The rows are grouped in 4 different ways at once. Each group adds its own fixed numbers to the row, and there is some noise. The rows also spread widely along 11 directions, which tell nothing about the answers.
(in the rows, 100 means zero)
Known rows, each followed by its group in each grouping:
79	115	105	80	98	62	90	102	104	117	84	98	80	92	120	78	121	86	131	64	124	88	102	64	85	125	65	72	102	90	64
vibig (1) (2) Pusav
86	92	77	100	86	99	123	114	94	113	96	97	91	83	98	106	114	84	109	80	90	114	73	85	109	112	90	105	85	78	116
ruf (0) (3) Fopid
98	54	97	94	81	113	49	99	79	117	117	99	111	111	110	91	119	71	111	96	102	75	95	72	114	102	90	108	118	95	74
golo (1) (3) kap
69	119	84	92	95	101	123	96	105	149	102	128	93	113	85	121	91	119	57	151	120	128	101	75	115	102	102	110	114	122	82
Rit (0) (1) Pusav
109	93	79	83	94	96	103	82	117	92	97	107	111	88	102	108	84	71	119	98	89	98	60	87	106	117	93	102	79	95	77
golo (2) (0) Fopid
64	89	64	111	113	101	133	114	76	156	93	113	84	107	99	127	92	101	101	99	86	136	74	79	103	128	84	119	105	111	68
ruf (2) (0) fegok
116	118	105	90	88	77	78	103	113	112	101	75	94	111	97	69	136	69	118	78	116	99	87	83	112	95	98	53	89	91	115
Rit (2) (2) fegok
103	100	77	107	59	95	100	92	88	91	100	80	88	60	106	110	117	73	108	81	127	80	97	66	122	133	81	93	119	63	115
vibig (0) (1) kap
120	98	106	98	87	87	86	110	103	129	131	80	92	139	98	76	120	96	61	121	118	112	119	91	107	67	105	92	118	118	111
ruf (2) (1) fegok
104	116	76	87	113	81	121	97	112	96	88	84	77	87	99	96	141	84	111	70	100	112	65	84	97	111	75	81	75	86	104
Rit (2) (2) Fopid
62	82	109	96	84	104	85	114	75	122	101	111	71	118	101	105	112	92	96	108	101	97	111	85	95	85	77	108	145	96	81
vibig (0) (3) Fopid
77	89	90	101	76	112	97	92	95	114	101	112	96	79	91	128	79	74	87	130	98	95	91	78	120	104	94	111	109	86	92
golo (2) (2) Pusav
106	78	89	110	68	98	127	129	96	117	120	87	96	79	99	124	85	92	77	103	89	109	98	94	99	89	102	121	107	83	126
vibig (1) (1) Fopid
119	116	107	85	38	90	66	134	87	139	130	71	110	136	105	54	116	80	118	97	119	128	114	109	132	91	117	81	122	88	131
golo (1) (0) Pusav
103	85	85	98	80	104	91	110	101	137	106	96	123	95	86	96	110	74	105	108	94	105	75	72	129	103	114	86	80	94	115
golo (0) (3) Pusav
128	102	72	100	95	69	120	109	100	104	126	93	95	102	128	95	98	100	85	86	112	100	112	99	91	116	91	123	98	103	97
Rit (0) (3) kap
108	107	104	104	106	76	93	83	114	114	83	96	90	94	108	105	92	64	122	103	97	80	92	77	86	110	86	61	107	106	65
golo (2) (1) fegok
92	97	89	112	90	59	114	141	73	131	106	84	71	102	128	87	120	87	122	42	99	106	120	90	80	121	74	94	111	87	105
Rit (0) (2) fegok
81	64	108	72	79	104	57	91	110	83	119	121	110	92	106	103	105	81	90	96	109	62	87	58	109	97	85	124	92	83	74
Rit (1) (0) kap
85	114	87	82	110	80	100	88	100	109	94	115	85	112	110	97	94	85	114	93	108	110	89	97	95	122	68	105	104	108	55
ruf (2) (2) Pusav
69	87	90	88	72	114	95	98	107	109	102	119	110	74	94	125	84	93	93	115	102	94	73	69	121	113	98	120	88	81	90
Rit (1) (3) kap
98	104	105	72	98	93	89	98	130	125	117	115	110	124	97	88	105	108	71	133	108	113	87	71	100	75	108	101	82	122	87
golo (2) (1) Fopid
130	102	93	116	96	66	130	114	101	129	108	94	94	111	115	108	51	77	105	109	80	109	110	117	82	101	103	92	123	115	86
ruf (0) (0) fegok
110	106	94	114	104	76	112	113	89	149	96	69	70	120	106	87	116	79	110	107	94	116	104	93	82	89	87	61	136	111	96
ruf (2) (0) Fopid
91	144	88	79	73	99	92	87	117	135	87	109	114	111	91	84	86	90	119	127	118	129	73	89	133	121	111	77	93	104	84
golo (2) (3) Pusav
73	84	109	94	130	86	92	114	101	150	76	100	84	97	98	101	138	69	132	93	75	101	68	55	84	98	75	61	98	102	74
golo (1) (0) kap
122	77	84	89	89	109	85	111	103	119	117	82	124	106	82	87	135	73	101	90	100	113	61	84	132	91	110	94	67	93	123
vibig (1) (3) Pusav
112	102	72	129	88	81	130	116	77	145	88	71	85	82	110	106	100	72	125	90	91	111	95	89	101	128	91	74	125	86	112
ruf (0) (3) kap
114	121	86	87	75	83	82	102	102	138	119	85	106	127	106	63	117	108	89	99	141	116	104	79	122	110	110	89	107	113	94
vibig (2) (2) fegok
107	96	95	101	70	111	94	108	93	125	114	97	97	121	90	111	75	85	84	139	95	119	98	114	111	80	108	107	136	109	101
vibig (2) (1) Fopid

New rows, each followed by its group in each grouping:
75	102	118	95	104	67	108	107	111	124	95	120	80	97	122	103	88	91	95	110	102	81	121	67	70	92	80	91	108	104	69
golo (0) (3) Pusav
122	119	87	100	74	74	109	115	104	132	122	87	106	119	114	80	82	101	96	95	114	127	109	104	104	109	109	99	101	111	101
ruf (2) (1) fegok
84	103	96	76	69	125	73	58	121	100	104	111	105	101	72	107	103	94	62	159	133	82	78	57	139	85	112	91	113	97	87
Rit (2) (0) Fopid
70	109	116	86	94	107	73	99	97	146	80	106	84	129	75	91	128	72	104	132	101	112	88	79	124	86	101	57	125	108	90
golo (0) (2) fegok
89	115	72	59	97	109	85	81	115	106	104	118	108	110	92	88	130	99	92	108	120	117	68	74	136	125	96	114	78	103	85
golo (0) (2) kap
91	107	82	95	66	103	105	102	112	126	97	105	118	86	86	103	90	85	108	97	106	116	66	72	133	125	113	90	77	89	110
ruf (0) (1) fegok
117	89	79	93	95	81	86	94	102	140	118	112	121	115	107	90	81	91	94	114	114	88	104	78	106	117	105	100	102	126	67
Rit (0) (2) Pusav
115	128	93	76	87	79	89	109	114	123	101	90	103	122	97	67	130	90	120	85	117	122	82	91	107	106	99	69	95	107	104
vibig (0) (1) Fopid
122	144	104	92	88	82	78	84	115	149	88	90	109	134	91	77	88	78	121	140	123	119	91	99	113	103	108	38	130	129	73
vibig (2) (1) Pusav
46	101	128	76	85	112	78	101	101	111	97	128	77	120	83	102	114	88	79	133	111	105	100	80	115	70	86	104	120	91	93
ruf (0) (3) Pusav
122	94	61	108	103	115	112	77	97	132	118	87	100	111	89	119	100	103	47	155	120	109	91	87	125	98	106	114	123	120	90
vibig (2) (3) kap
90	101	94	80	72	115	85	97	105	114	119	119	113	122	83	106	75	87	82	137	105	119	83	106	129	90	110	121	104	104	94
Rit (2) (0) Pusav
114	96	77	96	72	84	98	102	86	118	126	106	109	110	124	94	77	94	92	99	119	101	126	95	105	127	94	127	119	109	77
golo (0) (1) Pusav
90	108	113	76	99	82	95	108	133	116	113	117	103	104	105	93	106	102	77	123	102	109	88	69	91	78	98	106	73	108	96
golo (2) (1) kap
102	105	96	93	54	98	69	88	97	129	116	97	110	121	100	77	102	95	87	117	139	95	115	73	137	109	111	88	130	104	89
ruf (0) (1) fegok
100	93	78	109	58	101	111	106	90	130	117	95	108	85	101	110	86	93	76	122	114	98	108	72	127	111	112	109	106	88	115
golo (0) (3) Pusav
109	112	91	94	49	97	82	117	81	102	109	72	97	107	101	81	124	75	120	64	122	121	93	108	134	120	94	92	115	71	123
vibig (1) (1) fegok
108	98	101	91	80	85	101	104	112	115	139	86	87	118	107	80	129	119	35	124	136	99	129	68	97	66	98	111	109	108	116
ruf (2) (1) Fopid
104	93	82	92	115	115	104	87	108	120	79	92	96	97	68	113	140	63	107	116	82	114	50	78	120	99	95	66	91	102	105
golo (0) (1) Fopid
128	120	81	90	75	81	108	97	103	104	133	98	100	120	118	90	79	109	65	124	126	104	123	113	108	102	105	120	120	111	98
Rit (0) (3) kap
105	104	83	102	102	91	106	120	98	184	108	98	114	136	87	86	106	97	94	127	98	142	90	86	112	96	118	78	103	133	100
ruf (0) (1) Pusav
112	94	86	114	82	84	110	92	87	127	116	87	88	105	114	106	76	85	80	123	118	94	125	91	96	105	89	104	139	105	78
ruf (2) (0) Pusav
94	115	112	102	107	76	97	125	88	140	95	94	68	140	104	91	101	78	114	104	86	125	108	123	83	81	87	72	133	115	87
Rit (2) (2) fegok
86	73	97	82	61	119	83	99	112	84	121	114	114	86	91	106	94	85	84	103	100	95	72	75	122	88	101	132	79	79	114
ruf (2) (1) Fopid
106	64	91	114	108	95	98	95	97	118	94	92	92	82	92	120	108	55	100	102	81	76	84	68	102	103	94	79	99	95	94
golo (0) (2) fegok
83	115	72	78	96	106	110	83	107	108	89	127	106	96	92	119	70	87	113	111	104	123	57	96	119	133	88	118	90	101	61
vibig (2) (0) Pusav
98	114	138	88	105	71	98	95	122	94	92	90	59	107	102	98	113	78	76	119	115	78	119	89	78	64	76	67	127	99	86
vibig (1) (2) fegok
86	112	104	103	72	94	101	87	93	112	84	88	70	89	101	107	109	79	100	123	116	81	114	73	106	99	86	68	143	84	95
golo (0) (3) Fopid
144	100	76	102	91	86	88	113	97	166	120	63	119	123	96	73	125	91	92	116	115	116	96	83	119	101	119	69	112	122	111
vibig (1) (2) kap
136	130	79	86	88	94	113	70	128	97	98	84	101	101	83	94	110	82	86	126	119	111	78	93	125	103	105	70	98	106	109
ruf (0) (1) Fopid
85	128	104	90	82	101	90	102	115	151	83	98	105	103	79	97	96	81	116	138	103	121	64	73	121	94	112	57	111	101	101
vibig (2) (0) kap
90	94	105	75	113	75	107	123	128	130	109	116	104	114	104	84	117	108	97	87	90	120	76	69	81	87	91	102	61	115	87
ruf (1) (1) Fopid
79	100	115	82	75	102	71	121	91	141	119	93	91	134	91	76	145	94	80	116	121	120	112	80	120	75	96	92	119	100	110
golo (1) (1) Pusav
98	103	70	85	75	102	96	123	92	160	124	98	120	123	89	80	120	115	87	112	119	137	84	73	136	111	119	109	97	112	112
vibig (0) (0) kap
93	102	87	95	54	87	82	114	71	134	106	91	96	114	115	79	102	89	132	80	120	104	110	87	110	128	94	92	139	91	90
vibig (0) (0) Fopid
127	123	104	88	108	67	110	99	120	111	101	99	94	116	117	93	77	86	111	111	95	104	96	115	79	99	92	83	107	115	73
Rit (1) (3) kap
101	75	87	103	100	95	97	101	111	153	89	109	126	86	94	117	68	72	116	117	78	92	66	65	105	117	113	78	84	114	68
golo (1) (2) fegok
90	57	102	87	102	109	73	100	88	95	114	115	94	109	97	113	108	63	96	113	79	85	88	91	103	86	82	119	115	95	83
golo (0) (0) kap
91	79	103	106	44	91	64	111	75	105	128	97	98	93	132	93	75	84	111	90	119	69	128	84	101	107	87	123	141	75	91
vibig (2) (3) kap
114	130	79	99	80	63	121	100	105	128	118	82	84	107	124	81	112	126	72	98	144	106	126	71	91	113	92	93	115	109	93
Rit (2) (1) Fopid
97	130	130	90	78	73	86	141	105	141	103	82	82	130	105	69	122	83	118	101	100	129	108	106	91	73	96	55	124	99	126
Rit (1) (1) kap
117	111	76	89	97	107	114	99	93	125	115	106	98	138	87	104	89	98	68	140	110	136	97	128	124	95	105	120	122	124	92
vibig (0) (3) Pusav
97	124	81	88	87	83	112	85	113	99	100	99	90	85	107	100	112	97	88	96	137	101	93	68	108	123	79	102	91	90	86
vibig (2) (1) Pusav
66	132	100	92	90	92	116	113	91	118	61	102	70	98	88	112	101	67	148	85	92	135	68	107	110	124	81	67	120	80	94
vibig (0) (0) fegok
87	90	113	75	115	95	61	103	103	128	118	105	85	141	95	76	145	99	71	123	121	97	103	71	95	67	82	101	116	120	79
vibig (2) (2) kap
